Every row belongs to one group in each of 4 separate groupings. Each group adds its own fixed numbers to the row, and there is some noise. The rows also spread widely along 11 directions, which tell nothing about the answers.
Known rows, each followed by its group in each grouping:
[ -9 -36 -29  -7  -8  -8 -33   0   2  29 -13  16  -2 -24  -3  39 -21  22
   0   4   0 -35  14  -5 -21  25  20 -12 -52  -4 -38  22  17   3  -7  36
  22 -22   8]	C q70 H (0)
[-86 -26 -20  13 -41 -38  10 -16  12  22  39 -21  48 -76 -23  22  83  14
  -9  40  25 -89   6  25  21   9 -10  24  -9  -6 -24 -15  36  27 -31  44
 -25 -61   8]	F q141 Z (3)
[  0   3 -30  21 -18  -8  12  16  29 -23  -3  14  19 -48  20 -35 -25 -18
  18  46  -2   7  -3   1  46  -8   9 -29  20  10  40 -25 -12  27 -12   3
 -26   6  18]	L q874 H (4)
[  3   3 -24  40 -12   9   9  -6 -10 -59 -52  21  13 -10   5  -8 -34 -23
 -19 -24 -38  25 -20   7  27 -32 -22 -12  38 -16  37  -6 -30  20  -9 -17
  46  53   5]	E q425 R (1)
[-15  -1 -36 -11   8   2  32  21  -7 -25  28 -10  50 -37  14 -20  23 -20
  12  15   4 -25  18  -6  -4 -17  -3  16  48  14  35 -17  -8 -14  10 -11
  -9  24  11]	F q425 Z (1)
[ 18 -23 -52   0   4 -26 -47  25 -23  55 -25  65   3 -65 -34  46  -1  12
  32  17  -4 -61  12   0 -41 -36   4 -11 -28  13 -48 -12  38  -1 -10  41
  18   0  26]	E q902 R (3)
[ 22  19  42 -25  19  41 -22 -42 -15   7 -23   6 -37  53 -30   5 -10  13
 -31 -37  17  36  16 -37 -22  21  18  11 -48  -9 -25  46  10  -4   3 -23
  32   6 -13]	C q902 V (5)
[-34 -26   2 -30  -2  17  34   3  10 -26   2 -43  14  24  24   1  12  21
   2   7   6 -16  -8  27 -23  68   1   8  15 -24  -9  16  -6   3 -10 -21
  19 -22  17]	L q70 V (2)
[ 11  -4  -3   8 -20 -29 -17 -13 -21  21   0  -1  -9 -11  -8 -43   0   2
  -9  -9 -15  36 -39  20   0 -19 -20 -14   6   0  -6 -17 -10   1   7  16
  -6   3 -30]	E q141 H (0)
[ 12  10 -12  -7  23  36 -11  -6 -10 -19 -33  40  15  -5   6  -6 -40  -5
 -12 -14   0  -1   9 -22 -28   1   9  -2 -25 -14 -18  28  15   8   5 -19
  44  24   3]	E q874 R (2)
[ 18  21  36 -46  13  46  11  12   6   7 -21   3 -46  49  20 -11 -29  35
  12  36   1  26 -49  37 -19  46 -14  22   8   1   1   3  -7  11 -10 -32
 -20  -4 -16]	L q902 V (4)
[-60 -33   1   6   7  16   4  11  23 -22 -38 -18  15 -26  25  49   4  25
  -9  42  40 -59   9  23 -41  64  37  15 -14 -32 -37  44  25   8 -30 -25
  31 -36  39]	C q902 V (5)
[  3   9  17  -8 -16  27  25 -36 -25 -18 -64  54  39  -4 -12 -14  36   5
 -11  25  13   4 -51   4  10 -10 -26  29  17 -17  18  -9  13  33 -24 -20
  13  11  13]	L q902 Z (3)
[ 18   2  30  28  -6   3  15  33  48 -25 -58  15 -38 -13  27  21  -6 -10
  26  76  42  32 -28  26  47  -7  14  -4  29   2  32 -23  -4   0 -30 -25
 -47  -5  41]	L q902 H (4)
[-44 -25 -52  11 -14 -26  10  17 -33 -28  19 -32  44 -22  27 -40 -21  -8
 -16 -41 -34  -4  -6  22 -29   2  -5 -14  40 -22   4  14 -23  -1  12   8
  48  23 -13]	E q70 V (0)
[ -9 -25   8 -19  13  11 -10  -7 -22   7 -12 -33 -19  30  -1  30  -3  31
 -13 -37 -21  -7  -4  36 -40  52  -6   0 -15 -23 -37  33 -14  -7 -11 -12
  38 -14  -3]	E q902 R (5)
[ -5   9  -1 -15   6  18   1   7  59 -20  44 -19   1 -13   8 -11 -26  -9
   1  23  12   2  70 -22  46  35  24 -34 -12  24  32  13  -8  17  -4  11
 -27  -3  22]	L q902 H (3)
[-67  34  -1  29   5  16 -10  20   4 -38  23 -22 -13 -16  22  14 -85   9
 -58 -40 -19 -13  25  11 -31  -7  10  24 -17 -13 -22  65   5  17  13 -10
  47   6 -42]	F q874 V (0)
[  0 -27 -40  -6   4  10  -8 -12  -5 -14   1   2  39 -20  -6  -8  16  -8
  -4 -22   8 -21  39 -34 -18   8  19 -22 -11  -8 -16  12   2  -1   4   0
  37   6  15]	C q874 R (1)
[-22   1 -11   0 -11   1  34  -2  -2 -23 -28  26  59 -26  -1  -8  51  -8
  12  39  35 -16 -17   0  22 -30  -4  18  38   0  19 -23   4   4 -14 -17
  -4  15  32]	C q70 R (1)
[-15 -28 -17  12 -24  -9  15 -14 -18 -37 -12 -32   6   3  -5  16   8 -12
  -9 -39 -24   4   3  17  19   3 -22 -12   4 -11   1   0 -20   0  -6   3
  23  -2  -4]	C q141 H (2)
[ -2  40   5  11 -24 -39 -30 -22 -42  38  44  21 -36 -17 -49 -19  -9  -6
 -23 -28 -28  30 -15   5  16 -78 -35  11 -11  23  -8 -12   6  10  19  39
  -4  22 -63]	E q902 Z (0)
[-12   8  12   6 -20  10  -7 -21 -33  -4 -68  57  20 -14   5  -8  24  15
 -13  31  36  11 -60   6 -25  -7   5  33  -5 -34 -19  16  35  16 -19 -17
  29   9  -5]	E q902 H (4)
[-23   5   6  30  -2  28  40  -5  16 -82 -33 -14  32 -15  39 -21 -29 -15
 -25   3  -1  18 -10   9  22  18   4  -2  30 -28  36  18 -15  24 -12 -38
  22  16  19]	L q874 Z (2)
[  7  19   5 -15  -4   4   1 -17 -41  24 -15  37  16  -4 -21 -15   3   9
  -8  -8  -9   9 -35  -1 -14 -33 -22  30  -4   4  -9  -2  12   1   9   0
   9  16 -19]	L q70 Z (0)
[ -9  -4  -7 -21  -2 -13  -7  15  34  37  54 -20 -16 -29 -11  -6  -8   5
  25  39   4 -36  18  21   0  22   0  -7 -16  29 -21 -20  19  11   0  23
 -37 -36   0]	L q141 V (2)
[-43  27  24   6  -9  -2  16  -2  53 -24  49 -60 -15   1  22 -36 -47   7
 -15  32 -22  18  -5  37  57  43  -8 -19  18  -3  32   4 -33  38 -12  -6
 -35 -12  -2]	L q70 Z (5)
[ 24  11  18  27   8 -21 -69 -19   1  41   2  15 -48 -14 -35 -11   2  -7
 -18   3  42  38  10 -39 -24 -32  35 -11 -31   1 -47  21  31 -17  14   5
  21   8  -5]	E q902 R (1)
[ 32 -19 -37  -6 -13 -14  13  -1   6   1 -12  27  40 -31 -21 -28  16 -25
  35  22  -4  -2  15 -22  41 -19  -3 -36  24  20  32 -41  -4  13 -10  20
 -22  16  43]	L q70 V (3)
[-16 -12   3  -3  18   2 -30  12  26   3  20 -21 -44 -12 -21  63 -14  -1
  -7  -5  18 -30  67 -15  -1  22  33  -8 -52  11 -37  32  35 -13  -6  19
   8 -19  11]	E q902 V (2)
[ 10  27  21 -30   1  18  -7  -6   6  19  33   2 -35  16 -34  18  -4   8
  -7  -3  -5   3  12   3  15  -1 -15  19 -20  31  -6  -1   6   8   4   5
 -20   2 -24]	L q902 Z (1)
[ -3  -4 -16 -25 -11  11 -20 -20 -23  14 -33  64  30 -18 -31  35  10   9
  -7  -1  10 -41   2 -21 -21  -2   6  19 -56 -13 -38  24  48  15  -6  13
  37   2   1]	E q70 H (2)
[ 12  31   1  -6  32  13 -10  32  21  -1  22 -23 -45  11   1  18 -59  -6
   1 -23 -14   9  43   1   6 -11   7 -14  -6  18  -1  11 -14 -19  16 -11
 -10  12  -7]	E q874 R (5)
[  5 -26 -74 -16  -5 -26 -20  52  -9  28  42  12  10 -60   1  -1 -20  -9
  53  16 -26 -40  22  14 -17 -14   1 -28  15  29  -6 -24  -8  -8   0  39
 -17   5   2]	F q902 V (4)
[-24  29 -26   3  32  29  17  47  13 -29   1  21  11 -23  30  27 -63   9
  -3   7 -10 -39  37   1 -29  -9  10  27  16  17   6  25   8  -2  10 -22
  23  24  21]	L q425 R (3)

New rows. What belongs after each?
[-71 -23 -23 -13  -5   5   9   8 -13 -11  28 -52   6  -7  31  23 -25  37
 -38 -35 -43 -54  -2  50 -42  59 -19  27 -11 -16 -32  31  -9  15   0   4
  39 -39 -34]	L q874 Z (0)
[ -9  26  -8   3   2   2 -14   7  43 -11  68 -14 -20 -22   6 -33 -80 -10
 -16  -8 -35  15  46  -9  44   1   5 -32 -26  32  23   9 -20  26  19  26
 -19  10 -29]	L q874 H (0)
[ 37   3   4   2   6  21  -2  10  40   6 -31  24 -31 -13   1   8 -42   5
  16  53 -16   2  -7   2  35  17  -2 -14   0  19  23 -24  -1  18 -15   5
 -33  -3  32]	L q425 Z (3)
[ -8 -12 -45   4   9  12 -27 -11 -24   4  11  28  24 -20 -10  -8 -33  -6
 -16 -31 -18 -17  34 -46 -34  -9  21  -3 -27  10 -14  26  16  -2  16  20
  47  25  -6]	C q425 V (0)
[ -5  12   0 -34  -6  19   6 -21  13 -10  49  -2  21  -6  -2 -58 -12  -2
   8  19 -13   6   1   1  13  35 -12 -17  -7   5  22   3  -8  47  -1  12
 -16  10 -19]	F q902 V (2)
[ 22  30  34  -6  21  31 -21  -5  46   3  -4  16 -40   3  -1 -14 -44   6
  -9  36  22  21   8 -15  14  23  22 -13 -41  -3  -6  13  23  18  -3  -6
 -17  -4   7]	E q874 R (2)
[-42   2   3  31 -18 -21  12   3  13 -19 -27  10  28 -36  14 -19  16   5
 -11  51  34  -5 -43  26  -2 -16  -3  18  39 -19  -7  -8  11  18 -14 -23
  17  -2  21]	L q70 R (1)
[-26 -33   9  -9  -2  14  12  -6  36  -8 -21 -19  12 -10  19  13  22  32
  -1  41  14 -30  -2  28  -2  77   6  -8  -3 -20 -10   6  -1  26 -32  -3
   6 -39  38]	L q902 R (3)
[  8 -31 -19   3 -19 -11  -4  -8 -25   9 -52  38  25 -40 -15  13  30   8
  10  29   1 -21 -45  22 -11  -7 -16   5  16 -10 -10 -23  11  20 -24   1
  13   3  18]	L q902 Z (1)
[-25  -3  30 -18  18  50  26   1  46 -47 -12 -40   3  29  22  32  11  15
 -25  10  35 -20  29   3  -2  66  18  18  -7 -12   1  29   0  -7 -12 -42
  11 -26  29]	L q874 R (1)
[  1   0   8 -15  18   8  -5   9  23  23   4   2 -17 -12  -2   7   6  10
  -1  30  33 -19  19 -11 -15  20  25   6 -32   9 -18   4  30 -11   0   4
 -21 -24   9]	E q874 V (0)
[-16  -4 -12  14  10  21   6  -3 -31 -40 -54  25  28 -12 -20  68   3 -15
 -20 -39   6 -24  33 -23  -1 -35   7  20 -10  -4  -1  32   9 -16 -10 -16
  44  26  17]	C q902 Z (5)
[ 18 -18  -5  21  -5  -9 -19  29   0   4 -23 -19 -68   6   1  44 -32  -1
  12 -10 -24  23 -10  25  15  -7  -9 -14  11   5  -1  -7 -16 -14 -12   9
  -6  -3   6]	L q902 Z (4)
[ 15 -23 -34  12 -37 -20   0 -30 -37 -14 -20  28  52 -32  -2 -74  -9 -15
   5 -12 -47  28 -50  17   4 -16 -39 -33  28 -11  18 -29 -28  37   0  11
  25  29 -11]	L q141 H (2)
[ -5  32  14  -8  10 -34 -30  26  26  48  66 -42 -70  11  -9  -8 -46  21
   7   5 -25  11   3  37   9   0 -14 -13  -6  18 -21  -3 -13   0   8  18
 -39 -12 -31]	E q70 R (5)
[ 45 -13 -23   1  23  30 -18  -7   7 -19 -21  21 -10   3 -12  13 -45 -21
  11 -28 -20   8  51 -52   5   4  20 -35 -26   7   8  15  -8 -12   9   3
  28  34  28]	C q425 R (2)
[ -7 -12  36  15  18  23   5   4   0 -16 -77   7  -2   9  32  13  17   9
  -6  44  71  21 -36  -7 -38  23  33  27  16 -44 -27  23  24 -20 -12 -53
  16 -11  45]	C q70 Z (2)
[-30  21   7   5 -28 -19 -12 -21  29  27  50   6 -28 -26 -54  44  -3   9
   1  18 -31 -52   7  21  55 -14 -36  13 -49  22 -16 -22  14  49 -13  53
 -28 -19 -26]	F q425 R (2)
[-18   1  -5 -25  26  25  -4  19  29   6  21 -24  11  -5  40 -23 -19  15
  -7  16  42 -12  42 -14 -51  55  40   2  -2   1 -16  39  16 -20  17 -27
   7 -20  20]	L q141 H (3)
[-16  -4  19   5  -1   0 -16  -2  20  11  10 -15 -15 -27  10 -19   3  12
  -5  48  29   5 -25  18 -11  29  13  -2   6 -13 -12  -1   2  16 -10  -5
 -17 -18   0]	F q902 Z (1)
[ -6  16 -13  -2 -16 -19 -18  -3  49  39  72  -4 -31 -25  -9 -43 -17  -3
  25  62  -4  -2  14  -5  57   1   9 -21 -14  31  15 -33   2  27  -1  45
 -61 -10   0]	C q425 R (4)
[  3 -23 -18 -14 -13 -24 -30  -7  16  72  32   6 -12 -48 -25 -14  21  26
  15  61   5 -41 -20  15 -11  25   2 -11 -19  11 -41 -32  22  26  -1  29
 -33 -44   0]	L q874 Z (1)
[ -5 -36  -7 -33   2   8 -31 -20   2  37  15  -3   5 -13 -29  30  44  23
   2   1  22 -42  26 -19 -37  43  17  -5 -49  -3 -50  17  26   0  -7  17
  20 -24  10]	F q902 R (1)
[-14   0 -22   8 -15   7  24   8   2 -40 -11  16  39 -40  13 -18  -2 -13
   6  21 -26  -6 -11  14  37 -13 -22 -11  42  -1  43 -21 -22  31 -19   4
 -11  21  12]	F q902 Z (3)
[ 34  -6 -39  -4 -35 -18 -32 -13 -10  37  -5  64  15 -52 -21 -61 -33  10
  26  37 -51   1 -46  21  12  -5 -32 -46  -3   6   3 -34 -15  66 -13  46
 -14  16 -21]	F q902 H (3)
[ 22  -8  18 -16  -6  19  -6 -27 -22  11 -46  16 -14  39 -21  16  15  21
 -17 -13   3  12 -31  -5 -31  26 -14  21 -15 -13 -22  14   5  -3  -2 -23
  35  -1  -8]	L q425 H (1)
[  0  27  -6  -6 -14   1  23  -9 -39 -41   1   5  16  14 -17 -19   9 -15
 -10 -41 -32  33 -18  20  26 -54 -51   7  45   5  31 -16 -36   5   5 -16
  23  51 -31]	E q902 R (1)
[-17 -21 -47   7 -12 -12  19  27 -39 -43  11 -31  18  -8  12 -17  -7 -12
  -1 -47 -37   1   1  29  -7 -25 -27  -9  64   0  17 -10 -47  -6   6  -7
  33  32 -14]	C q902 V (1)
[  6   8   0  -8  18  41  48  34 -11 -59 -38 -17  -1  35  44 -17 -58   2
  -6 -33 -32  37 -13  29 -16  14 -18   7  50  -4  33  10 -41  -8   9 -50
  27  28  -7]	L q874 V (0)
[-21   4  -8 -32  23  30  -9  35  28   0   8   2   3   5  30  16 -36  23
  -5  26  30 -31  22  -3 -39  45  34  12 -17   0 -19  34  17  -8   2 -22
  10 -16  14]	C q70 H (1)
[-35  -8  27  -6   3  17   9   2  16 -11 -15 -49 -36  35  12  35 -19  40
 -25 -10  -5 -20 -11  49 -27  63  -3  22 -12 -23 -30  33  -6   6 -16 -33
  19 -39  -5]	L q874 V (5)
[-85  -1  -4 -17   4  39  47   4  -4 -75  23 -42  57   2  31  23  19   3
 -43 -26  26 -47  44   1 -32  44   9  44  13 -14   0  56   6   1  -2 -43
  57   1  -2]	L q902 V (1)
[-33  43   5  19   2   0  18  52   4 -40  21 -19 -32  -8  41  -5 -85   9
 -13  -4 -35  30 -20  62   3 -28 -28  13  46  19  26   7 -38  14  15 -15
  -1  28 -40]	L q902 H (0)
[ 30 -12 -14 -26 -15  10  -3 -19 -27  21 -32  39  12   4 -44   2  17  11
   7  -4 -17 -16 -27   7  -9 -12 -29   7  -7   4 -16 -24   7  18  -8   1
  12   6 -12]	L q874 V (1)
[ 67   1   1 -16   7  39  -2   1 -23  -6 -86  64 -17  28 -17   2 -38   5
  16  -8 -27  37 -28  -5   2 -12 -19 -16  11   1  16 -14 -18  13 -17 -15
  12  39  10]	C q902 V (3)
[-11  20 -24 -25  -1  15  18  24   6 -23  41  -6   3  -3  24 -39 -49   0
  14   6 -51   7  -7  34  29  13 -28 -15  23  12  38 -11 -37  32  -6  10
  -9  21 -22]	E q902 R (4)
[-36   1  31 -12 -24  15   7 -41  -3 -24   5 -26 -14  31 -50  58  37   7
 -43 -38   3 -16  21   3  20  11 -20  34 -36  -2 -22  27  12  16 -17  -3
  29 -15 -25]	L q902 V (1)
[ 16 -10  11 -24  34   5  -9  32  22  50   9  -9 -44  -1   5  42   7  20
  21  44  33 -25  18   0 -31  33  29  21 -15  29 -19  -3  19 -40  10   2
 -34 -33  27]	L q425 Z (0)
[ 43 -47   4 -36  16   5 -17   8  -6  40 -37   0 -23  16 -28  57  66  17
  30   7  35 -16   8  -2 -34  28  14  -5 -20   3 -41 -11  17 -40 -14   2
   2 -25  38]	E q902 R (1)
[ -6 -14 -10  -1 -29 -19   4  -3 -13   6 -13  11   6  -3 -19  19  33  -2
  14   2   6  -1 -13   1  15 -14  -5   5   0  -1  -7 -10   5 -10  -9  14
  -1  -9   4]	L q70 H (4)
[-13 -53 -29  -5 -52 -19   9 -48  -3   4 -42  44  61 -56 -41  10  86   5
  18  50 -10 -50 -50  30  45  16 -38 -15 -11 -15   0 -51   8  58 -57  38
   3 -15  27]	E q902 R (1)
[-26  -9 -16  12  -2  -1  13  12   9   0   2  -1  18 -38  25 -16 -10  10
  -1  44   3 -23 -20  20 -13  17  -1  19  17   2   9  -8   5  12  -3   3
  -4 -10  11]	L q425 Z (0)
[-18   3  21   4 -26   0   3 -31 -18 -25  -8 -27 -32  35 -49  54  -8   2
 -28 -68 -49   5   7  23  34 -11 -44   3 -22   2  -5  15 -22  17 -17   6
  30   6 -30]	L q902 V (5)
[ 29   8   7  26   6 -31 -24  -2   9  22  -7 -12 -37 -12 -15 -25  -9 -11
   6   8  -2  38 -11   6  20 -25   1 -33  13   1  -3 -23 -11  -5   4   0
 -19   8   5]	E q874 R (5)
[  1  -8  10 -10  10   6  17   9   0 -20 -25  -8   6  13   6   7  21 -10
   9   5  36  10   3  -8  -8  12  15   6  15 -12  -3   6   9 -24  -7 -24
   5   2  28]	E q70 V (2)
[ 40 -12 -13   4   3  17  13 -18   1 -19 -49  36  32 -24   6 -38 -11 -22
   8  17  -8  29  -6 -22  30  -7   0 -26  15   6  45 -26 -12  14  -5  -2
 -12  25  26]	L q874 Z (0)
[-37  34  39  14  -3 -15 -22  12  33  10  58 -54 -78  13  10  -8 -26  11
 -20  11   8  32   4  32  21  11   9   4  -8   2 -18  20  -5  -4   1   4
 -24 -20 -30]	E q902 R (4)
[-16 -25 -25   7  -7  19  10  -5 -16 -50 -37   9  39 -17  12  -6 -24 -11
 -11 -29 -23   3   8   0  -9   7  -1 -10  11 -15  17  22 -23  14  -6  -3
  44  25   1]	F q902 V (0)
[-63  12  28  10 -20   2  -4 -23  25 -13  28 -41 -11   2 -13   4   0  13
 -48   0   8 -19   1  27  13  29  -5  27 -25 -12 -20  30  19  26 -19  -3
  12 -28 -28]	E q141 V (1)
[  3  -1  24 -39  30  14   8  17  39  13  39 -33 -35  16   0  33  21  16
  11  17  24  -3  45   6  12  37  13   2 -20  25   0   1   0 -23  -4   5
 -36 -23  11]	E q902 R (0)
[ 59  27   6 -10   6   5 -19 -42 -30  34 -34  66  14  -7 -48 -44  29 -18
   8   6  19  32 -19 -45   3 -53  -2  -8 -15   2  -5 -19  22   4   6  -6
  -3  28   1]	E q874 R (5)
[-72   0  14  31 -15 -37  -6  32  59  16  50 -50 -51 -59  11  40   3  20
  -2  70  25 -43  10  49  41  14  11  11  -1  10 -16 -11  16  19 -27  27
 -55 -59  13]	C q902 Z (3)
[  0   2  12  23 -13   5  23  -1  13 -23 -34  -6 -23   5   6   8   1 -14
   2  27  -6  28 -29  13  54 -10 -11   8  30  -3  39 -20  -9   3 -16 -12
 -26   5  13]	L q425 Z (4)
[-19  -5  13  -5  14  20   1 -20   6 -43  19 -41  13   9   9  -8   6 -12
 -17 -33  12  16  44 -23  -7  27  16 -12  -8 -15  -1  38 -13  -2   4 -14
  30  10   3]	F q902 R (2)
[-13  -7 -10 -47   0  -3  -7  11  21  33  72 -34 -13  -1   0   1   8  27
  11  10  -4 -33  42  10  -7  57   6 -11 -18  24 -16   4   2   6   3  26
 -23 -30  -7]	L q902 H (3)
[  3 -30 -41   3   0  13  -6   8 -14 -19 -28  27  26 -35   3  28  -6 -17
   7 -11  -2 -16  24 -24  -9  -2  18  -9  -6   2  -3  13  11 -11 -11   5
  35  14  31]	L q902 Z (4)
[ 17 -34 -14 -17 -24   8  16 -28 -26 -32 -19  -7  28   5 -26   3  25 -10
  13 -33 -38   8  -6   2  23   7 -33 -23   6 -10  17 -16 -30  22 -15  14
  17  17   1]	F q902 V (2)
[-10 -18 -24 -14 -29  15  29 -18 -30 -27 -59  61  68 -30 -35  34  49  -2
  13   6 -10 -52 -10   8  21 -17 -32  20   6  -1  13 -18  10  37 -35  10
  14  13  17]	F q902 V (3)
[ 77   4  -4   4  39  26 -19  24   8 -14 -56  20 -36  16  -6  14 -72 -27
  15 -31 -12  51  36 -29  -1 -31  18 -39   7  28  15   6 -14 -40  10 -26
  10  43  31]	L q141 V (5)
[-18 -24 -26 -17  12  12   2  50   6  -6  -7 -17 -14 -11  22  43 -49  23
  14   3 -25 -49  -2  54 -44  37 -10   5   4   8 -26   9   4  -1  -9  -6
  18 -22   4]	L q141 V (2)
[ 33   0  -5 -29   4  31  10  17   1 -19 -15   8 -35  36  -4  37 -35   7
  18 -23 -44  11  10  20  21  13 -23 -13  -2  20  13  -4 -32  -4  -9  -1
   4  13   0]	L q902 R (4)
[ -2 -22 -43  -9 -10  -3 -25 -27 -35  20   2  18  24 -14 -32  -7   8  12
 -12 -45 -35 -32  17 -12 -30  -1  -8 -11 -26 -13 -42  10  17  11   4  30
  45   2  -9]	E q874 R (3)
[ -2 -13  -3 -34   1  36  -1  -8   9 -11  -4 -18   1  15   5  -3 -35  23
  -7 -20 -34 -16   5  18 -13  68  -4 -17 -27 -16  -4  27 -23  28  -8  -8
  14 -14 -13]	F q874 H (5)
[-26   2  18  12 -30 -14 -16 -58 -15  14  15 -21   8   2 -18 -50  34   3
 -44 -19  19  24  -7 -19   5   8   4   0 -21 -25 -24  18  12  11   3   4
  13 -18 -22]	C q141 H (3)
[-17  14  22 -37  14   5   4   3  29  30  55 -41 -27  17 -10  24  15  13
  -5  13  29 -13  41 -10   9  25  16  16 -24  25  -9  10  15 -28  12  11
 -40 -37   0]	L q70 Z (0)
[ 11  24 -17 -35  -3   2  40   4  -2 -24  52 -22  35  16   3 -65  18 -24
  20 -10 -11  30  13  -4  28 -21 -27  -9  60  23  49 -33 -43  -9  22 -17
 -22  35  -6]	L q70 R (1)
[-63  61  39   3  -9  11  18 -21  10  -6  18  20  27 -35   9 -31   6  15
 -27  66  39 -13 -37  21   6 -11 -10  54  10  -6   6  14  30  45 -11 -25
 -19   1 -17]	L q902 Z (5)
[ 52  -4 -12  -4  -3  13 -13 -32  -9   9 -56  73  13 -21 -50  13  21 -18
  23   8   6  -4   9 -42  29 -38  -1 -16 -36   8  -6 -26  19  10 -13  16
   1  17  29]	C q874 R (2)
[ 10 -28   1  10  27  -2 -34  15 -24  -1  -3 -60 -45  35   3  26 -13   4
 -30 -82   9  27  41 -10 -82  14  30  -3   3  -9 -64  49  -5 -72  29 -35
  70  -7  -4]	L q141 R (1)
[  6  11  40 -32  -2  28  -1 -49 -63  10 -26  13  -4  57 -40  15  48  17
 -30 -56  16  22 -10 -21 -47  -6 -15  46 -31 -11 -35  34  21 -15   7 -14
  38   5 -41]	F q902 V (0)
[-27 -13  -1  30 -15 -20  25  11  22 -39 -20 -16   1 -18   4  31  14 -12
   7  19   1  -8  -8  30  51 -11 -21  -7  22 -12  16 -19  -9   7 -24   5
  -7  -8  29]	E q70 R (2)
[-18 -53 -69 -35 -36 -25  -8 -27 -32  42  10  31  76 -45 -34 -18  53  16
  20   1 -24 -74  -1   2 -14  29 -15 -16 -21 -10 -28 -20  23  30 -18  54
  20 -15  16]	E q70 V (3)
[-10 -37 -23 -44  -9  38  46  20   9 -35 -37  -3  25  23  13  52  19  13
  30   4 -11 -41  11  23  23  46  -7   7   8  -4  20  -9 -13  -7 -33  -8
  -2 -16  34]	C q70 V (4)
[ 27 -19  -3  36 -24 -27 -13   8   2  -6 -50  11 -35 -18 -24  45  -4 -12
   8  -6 -15  19  -5  12  39 -35 -11 -25   9   9   4 -23 -14   4 -20  17
  -7   7  21]	L q902 H (3)
[  3   7 -13   8  19   1  11  19   5 -37   1  10  30 -35  -8  24  36 -40
  13   2  47  -2  58 -39  12 -55  20   4  25  25  15  -5   3 -35   5 -14
   3  32  32]	F q902 R (1)
[ 39 -14 -27 -24   9  13  18  22   7 -31  -9  24   6  -8 -28  65  -5 -21
  41 -19 -33 -24  53  -6  45 -21 -26 -26 -10  45  29 -28 -19  -8 -10  19
  -9  25  29]	L q902 R (2)
[-13  10  -2 -11  -3 -18   9   6   4  21  24  13  25 -56  -5 -20  63  -5
  25  77  52 -19 -16  10  12 -17   1  17  25  15   9 -35  23   6  -9   2
 -46  -6  14]	E q902 Z (1)
[-12  55  67 -31   7  50  32 -49 -18 -40  -3  -6 -19  61 -29  13  21  -8
 -57 -47  12  47   9 -18  40 -16 -28  50 -24  -1  25  34   3  -2   3 -24
   8  27 -41]	E q902 Z (0)
[-24  14  24  -3 -28  -6  33 -23  18 -36  26 -30  14   0  13 -65  31  -6
 -13  34   3  43 -34  32  47  19 -25  -7  42 -16  47 -21 -31  35 -12 -11
 -26   5 -13]	E q902 H (1)
